The same things were measured in two ways. Each way mixes the same 4 hidden numbers, adds some noise and spreads widely along 2 directions of its own, which tell nothing about the thing.
Some things both ways: the first way, then the second way.
[ 35  18  12 -19 -23 -12   2  37]
[  5   3 -20   0 -15   4  -2   7   1  -7  20  -5  12 -22   8  -3]

[  7  30  12  -4 -18  -6  -3  16]
[ -4  -8  -1   8 -10   4   7   3  -1  11   8  17  13  -7   1   6]

[  5  -1  -7   1  -7 -13   5  10]
[ 16   1   5   5   0  -2  -5 -15   7 -10  -5  10   7  -2   5  -5]

[ 33  15 -11 -26  -9 -15  42  12]
[  7  -1   9 -16  -2  -7   2   3  16  -2  -1  -1   4 -26   7  12]

[ -4  11 -13 -16 -24  -3   6  23]
[ -9  -5  -6  -2 -15  -3  -4  16 -13  -5  -3 -11  -4 -10  15  12]

[ -1  66  34   3  -5 -23  18 -10]
[ -7   5   9   6  24  12  26 -25  22  30   6  58  17   8 -18   0]

[ 30  16  25  10 -17 -31  31  23]
[  7   7 -28  -7 -25  11 -17   2  -4 -22  -5   2   7 -14  23  -4]

[ 5 19  8  1 -4 -2  2  0]
[-6 -5 -6  7  0  6  6 -5 -7  3 -1 17  7  4  6  2]

[ 14  11  17   5 -17 -14   8  20]
[ 14  -8  -3   4 -21  -4   2  -7  11  -9  -5  11  14  -9  10  -1]

[ 34  24   9 -30 -27   8  11  31]
[  4   6 -12 -10  -5  -1   1   2  13   2  13   3  12 -31  10   1]

[ 19  17 -13 -28  -4 -12  19   6]
[-20   6  -7  -3   8   2  -1  13 -12  13   6  -6  -7 -10   8  13]

[ -6   4 -25 -31 -12  22 -19  16]
[-15  -9   1   5   6  -2   5  20 -14  11   8 -12  -2  -5   6  11]

[  4 -38 -45 -26  -4  35 -15  10]
[  4 -14  20   4  -4 -20  -8   9  -2 -14 -10 -27   0  -6   9  13]

[ 66 -16 -10 -38  -7  -5  15  33]
[  5  -3 -15  -6 -27  -8  -7  23   1  -8  15 -35  10 -41  19  11]

Other things, the second way, with their names:
J127: [  2 -19  -2  11 -31  -4  -5  17 -16 -16  -4 -12   6  -6  17   6]
J72: [-14   0 -22  -6 -19   0  -7  27 -15   4  11 -20   0 -25  16  12]
J382: [ -1  -4   6   8   9  -6  -3   4  -3   0  -1 -18  -7  -1   6   6]
J935: [ 10   3 -12  11  -3   7  -2   2  -5  -4  12  -1  12  -6   8  -6]
J90: [  5   4  -6  17  18   0   6 -11   2   7  18  18  14   6  -5  -7]
J260: [ -3   9 -20  -2  -2   6  -8   5 -15  -4   1  -6  -3  -7  14   3]
J40: [  8 -14  11  21  -3  -9   1  -8   1  -8   0   9  11  16   0  -6]
J296: [  4   7 -13 -14 -18   6 -18  12  -4 -17  -5 -16  -8 -21  28   4]
J937: [  6 -14   2   3 -15 -13  -3  20   1  -7  12 -28  11 -16  11   9]
J789: [ -9  10   4 -28   6  -7 -10   4  -2  -9 -15 -11 -19 -23  16  15]
J546: [  9  10 -14  -9  -6   8  -7  -9  10  -8   3  11  10 -17   7  -5]
J843: [-12  -3   5   7  14 -10   2   8 -14  16  12 -11  -1   3   2  11]
J32: [ 12  -4   5  -8 -22  -1  -4  -5  12 -17 -18  13   5  -7  15   6]
J113: [ 11  -2  14   2   9  -8   3  -8  13   3   1   1   8 -10  -4   7]
J47: [ 5 -8 11 19 10 -3 12 -6  8  5  6 19 15  8 -4 -1]
J297: [ 17   6 -11   7   3  -4   0  -7  11  -4  18  -6  19 -12   6  -3]
J76: [ 12   4 -25 -10 -20   5 -15  -1   1 -19  -2   1   3 -14  21  -5]
J345: [-8 -6 11  8 20 -5  9  2  2 15  7 -1  2 -1 -3  5]
J976: [ -1   1 -24  16   0  -1   3  10 -10   6  27  -5  14  -8   5  -3]
J35: [  3  -8  23   4  11 -14   5  -4  14   3   0   4  12   0  -1   4]
J211: [ 12 -12  20   0  -8  -6   6  -3  11   0  -4  10  11 -10   1   9]
J868: [ 5 -4  6 24 11 -6 -3 -2 -9 -6  0  3  4 15  1 -4]
J776: [ 17  -5  -1  22   6  -8   7 -11   3  -3   8   2  15   8  -3 -11]
J809: [-18  -2  -8  -2  -1   0  -2  22 -13  12  12 -13  -1 -16   5  12]
J791: [ -2  -8  -4 -20 -31   0 -25  18 -20 -22 -23 -24 -22 -13  30  19]
J380: [ 22 -22  12  34  -9 -19  12   9   7  -3  21 -11  27  -5  -1  -5]
J822: [  5 -10  10   8 -17  -5  -1   2  -8  -8  -3   0   4   1   9   5]
J385: [ -7 -12 -14  -7 -37   0  -6  29 -13  -6   3 -15   3 -16  22  13]
J18: [ 16  11 -19  22  10   7   9 -16  15   0  23  16  24  -5  -4 -20]
J849: [  1  -9   3 -19 -41  -8 -19  22 -18 -28 -22 -20 -15 -14  28  20]
J643: [  2  -5  -9  -4 -21 -10 -20  24 -20 -24  -4 -37  -9 -15  26   9]
J507: [  6  -1   8   5   5  -1   9 -15  17   6   4  23  11  -7   0   0]
J576: [  9   2   6 -10  -1   2   6 -15  18  -2  -9  28   6  -9   5   4]
J120: [ 19   1  -4   9  -4   4   3 -12  15  -4   4  25  17  -3   1  -4]
J193: [-11  -3  -9   2   2   1   1  18 -13  13  15 -11  -1 -11  10   4]
J499: [  1 -13  13   2 -11 -12   7   5   4   2  -3  -7   5 -15   6  12]
J992: [-18  12   2 -23  24  -2   0  -1  13  14  -1   5  -8 -25   0  16]
J559: [ -6  12  -5  -7  -2  15 -10 -14  -4  -3 -18  29  -7   3  10   0]
J168: [  1  -2 -12  -9  -8   1 -10  12  -8 -10   7 -17   2 -18  18   5]
J320: [ 14 -15   3  -5 -45  -7 -17   6  -7 -35 -24 -13   0  -4  27   7]
J595: [ 13  -7   8  28  13  -7   9 -14   5   4  13  15  19   9  -6  -8]

Some of these things the first way, each followed by its name:
[ 26   8  18   2 -18 -12  20  24]  J76
[ 24 -14 -33 -26  -4  36  34 -11]  J789
[-13   6  -6  -6 -10  -3 -33  20]  J595
[  2  17   0 -12 -20 -16  -7  33]  J935
[ 33   0  -2 -14 -17  -2  28  21]  J296
[-12  25   1  -2  -6 -43   1  16]  J47
[ 35  24 -12 -35  -4  12  47  -8]  J992
[  6 -14 -31 -24  -1   3   1   9]  J382
[ 38 -30 -12 -22  10 -16 -42  29]  J380
[-12 -11 -10  18 -21 -21  24  21]  J320
[  5 -14 -28  -9 -16   9  35  10]  J791
[-12  31  12  22  -9 -22  40  -9]  J559
[ 23  18   6 -24 -15 -13 -19  35]  J976
[-20  -6 -21  -7  -5   5 -27  12]  J868
[  3   2  -9 -10  -4 -37  -8  23]  J776
[ 45  -1  -5 -36  -1  29  -1   5]  J809
[ 22  31  22  -4 -14 -32  -8  31]  J18
[ 11 -13 -20 -18   3  19  -8   0]  J35
[  4   1 -20 -25   0  16 -10   2]  J345
[ 19  17   3 -15 -23 -20  17  34]  J385
